All groups share one centre, and each spreads out both ways along 5 directions, with some noise.
In the rows, zero is written as 128.
Some rows, each with its group after it:
[130 104 139  97 124  73 147 126 118  97  99 156 123 104  96 119]  j588
[122 144 139 162 185 138 115  96 135 127 159  94 123 148 153  86]  j753
[141  87 121 121 111 102 136 115 125 120 125 162 139 128 142 131]  j753
[178 130 173 124  88  80 152 124 111  65 154 113 126 123  64 148]  j304
[160 109 117 163  52 104 107 140  95 127 149 159 133 143 109 188]  j304
[143 143 121 127  89 120 109 150 116 122 151 108 117 145  84 150]  j481
[133  38  86 153  65 105  88 117 108 116 149 186 134 144 130 131]  j604
[103 148 120 101 204 139 163 112 132 121  87 105 149 130 148  88]  j304
[135 183 144 118 165 140 156 130 133 135 117  88 141 136 130 139]  j604
[129  40 137 124 131  80 123  90 137 105 130 191 118 104 149  85]  j604
[120 106  76  88  92 176 137 152 141 147 112 128 157 147 146 139]  j588
[127 164  97 184 127 203 135 125 118 152 125 111 170 159 170 173]  j481
[117  99  84  86  96 158 141 149 140 140 102 137 149 136 139 133]  j588
[143 120 157 104 112 116 139 131 147 121 136 130 116 109 120 128]  j753
[138 127 138 132 134 150 123 115 153 151 152 117 126 136 165 126]  j588
[119 167 114 167 148 145 121 131 104 137 122 110 140 145 124 146]  j588
[116 140  87 142 135 150 126 133 106 146 107 126 155 151 141 148]  j304
[151 186 114 130 103 134 119 161 110 180 136  94 136 164 123 197]  j604
[112 133 168 127 172 109 137 112 141 121 116 141 103  87 135  97]  j481
[157  76 137 128  70  98 111 126 136 136 155 171 114 119 137 150]  j304
[105 210 114 146 167 177 130 148 115 143 114  70 137 149 116 140]  j753
[111 133 125 143 109 105  98 151 109 147 116 154 104 108 107 148]  j604
[130 132 142 116 133 123 138 128 134 123 124 128 126 119 130 125]  j753
[114 186 122 150 177 176 145 125 129 150 113  91 150 143 157 139]  j481
[108 186 154 171 124 147  96 155 118 119 147  97  85 110  75 130]  j481
[101 100 116 118 136 114 135 129 121 124  87 171 128  98 128 117]  j588
[131 163 161 116 198 146 169 105 158 148 112 106 139 116 179 112]  j481
[165 161 180 166  75 105 103 144 115 110 178 115  90 118  71 167]  j304
[118 182 125 113 182 139 148 131 130 145 106  85 143 142 133 122]  j481
[ 88 130  70  94 134 150 149 154 112 126  62 137 157 127 117 128]  j588
[101 146  97 106 144 144 169 148 109 129  50 148 159 110 125 151]  j753
[ 98 180  87 158 184 135 109 132  93 179  97 113 145 157 150 144]  j604
[147 113 133 128 107 105 122 130 121 126 138 141 120 129 121 142]  j753
[ 76 139 124 133 202 155 106 125 155 190 103 139 106 107 190  91]  j304
[139 136 167 150 130  81 134 115 106  90 123 147 112  98  93 135]  j304
[146  94 148 120 132 121 136  99 154 114 152 131 126 127 154 101]  j753
[151 103 155 109 119  95 136 119 141 125 136 146 116 113 132 126]  j604
[102 169  65 118 130 112 109 166  73 124 103  93 140 175  61 139]  j481
[121 116  83 154 118 119  95 130  99 156 125 147 140 158 141 150]  j604
[148 166 142 169 135 125 120 121 113 130 154  99 132 152 126 150]  j588

New rows. What belongs after each?
[119 186 134 116 111 119 136 177 107 144  88 127 115 106  80 178]  j753
[161 159 117  91  90 121 128 157 121 134 158  77 134 169  89 157]  j481
[103  86 119  91 158  44 124 119 103 104  86 168 112 108  94  82]  j481
[193  81 115  65  87 102 169 117 143 138 144 127 169 168 160 158]  j481
[166 119 159 126 103  87 132 117 125 114 156 132 118 130 108 142]  j588
[171 175 186 166 155  97 124 100 125 125 184  85 110 143 126 135]  j588
[148  95 144 151 114  62  96 111 111 130 154 160 106 130 123 129]  j753
[144  86 124 124 105 106 125 116 128 125 143 152 132 133 138 131]  j604
[142  84 109 118  99 101 130 120 116 120 126 161 142 137 131 141]  j481
[139 101 150 108 112  95 139 129 132 119 119 157 121 104 122 134]  j753
[116 127  78 202 179 136  95  87  90 139 150 113 159 194 168 110]  j753
[150 104 159 148 111 112 115 111 139 131 160 147 113 122 147 134]  j588
[136  95 157 118 104  67 105 133 127 147 128 178  89  93 120 140]  j604
[111 141 117  88 141 158 180 145 139 119  62 136 156  98 132 137]  j753
[147 121 108  85  67 152 169 157 135 120 100 136 159 125 117 174]  j753
[ 98 147 121 149 127 153 122 143 113 106 108 128 122 111  96 123]  j604
[132 133 149 115 154 119 140 115 144 129 134 116 122 125 140 112]  j588
[129 176 149 128 131 126 123 150 126 137 129 103 107 120  99 146]  j753
[174  98 147 116  58 106 118 132 138 122 176 130 117 140 114 155]  j753
[157  93 174 118 130 137 122  99 187 153 180 129 107 117 192 104]  j588
[121 186 153 167 198 138 127 107 128 143 133  92 123 134 150 112]  j588
[128 160 137 167 152 112  91 120 110 141 160 105 110 148 120 124]  j753
[ 90 153 151 164 173 125 114 124 119 117 108 139 102  89 114 102]  j481
[ 79 116  81 186 125 150 105 134  94 140  79 189 140 108 141 146]  j588
[132 142  89 138 121 169 140 131 118 129 127 104 166 165 140 147]  j753
[128 102 152 140 138 105 125 109 136 129 128 162 113 101 147 116]  j588
[136 115 157 112 135  94 133 121 137 126 124 148 111 103 127 121]  j604
[147 191 144 139 161 108 143 126 104 114 135  79 132 153  94 139]  j588
[106 126  72 174 144  90 107 124  61 147  86 168 152 149 127 156]  j753
[115 110  95 110 112 168 130 140 143 149 117 133 146 137 154 132]  j588
[129 121  91 127  87 152 126 147 118 136 126 129 148 150 124 158]  j588
[ 95 149 108 172 158 136 121 130 100 134  94 145 136 119 131 134]  j588
[130 138 158 156 157  97 123 105 121 123 130 139 114 110 129 121]  j588
[ 74 139  50 185 164 179 112 119  87 117  99 120 170 166 139 113]  j604
[131 123 155 134 172 137 131  96 154 119 155 109 121 131 154  80]  j753
[134 134 170 130 173 124 133 102 159 143 148 115 112 117 162  99]  j588
[142  78 119 125 137  97 125  96 127 130 136 158 141 141 164 116]  j604
[135  66 130 127 127  96 126  98 133 116 136 165 130 124 150 104]  j604
[138 116 118 117 109 127 139 133 123 125 117 140 142 132 131 146]  j753
[136 159 131 173 134 126 115 121 105 131 140 119 131 141 122 149]  j588
[130 168 130 172 153 180 112 117 140 167 158  90 134 156 174 134]  j588
[166 121 155 104  95 113 145 133 141 121 148 122 125 129 120 149]  j604
[141 120 138 142 126  76 153 112  91  78 105 153 140 114  92 140]  j304
[154  98 150  97 106  88 141 123 135 108 136 141 121 118 112 128]  j588
[161 125 166 125 112 135 119 113 159 120 194  91 106 142 132 115]  j753
[108 158 165  86 178 158 180 133 167 116  87 110 125  82 136  96]  j753
[154  93 194  94  94 122  94 131 199 171 196 135  65  98 157 107]  j304
[ 94 133  80 102 144 200 139 143 150 162 101 109 154 145 171 119]  j588
[174  59 153 120  90 105 124  98 154 110 189 142 124 138 150 113]  j753
[138 154 144 131 130 139 125 134 136 131 149 100 122 134 121 131]  j753
[109  75 128 122 146 105 112 111 147 163 110 189 113  96 178 107]  j304
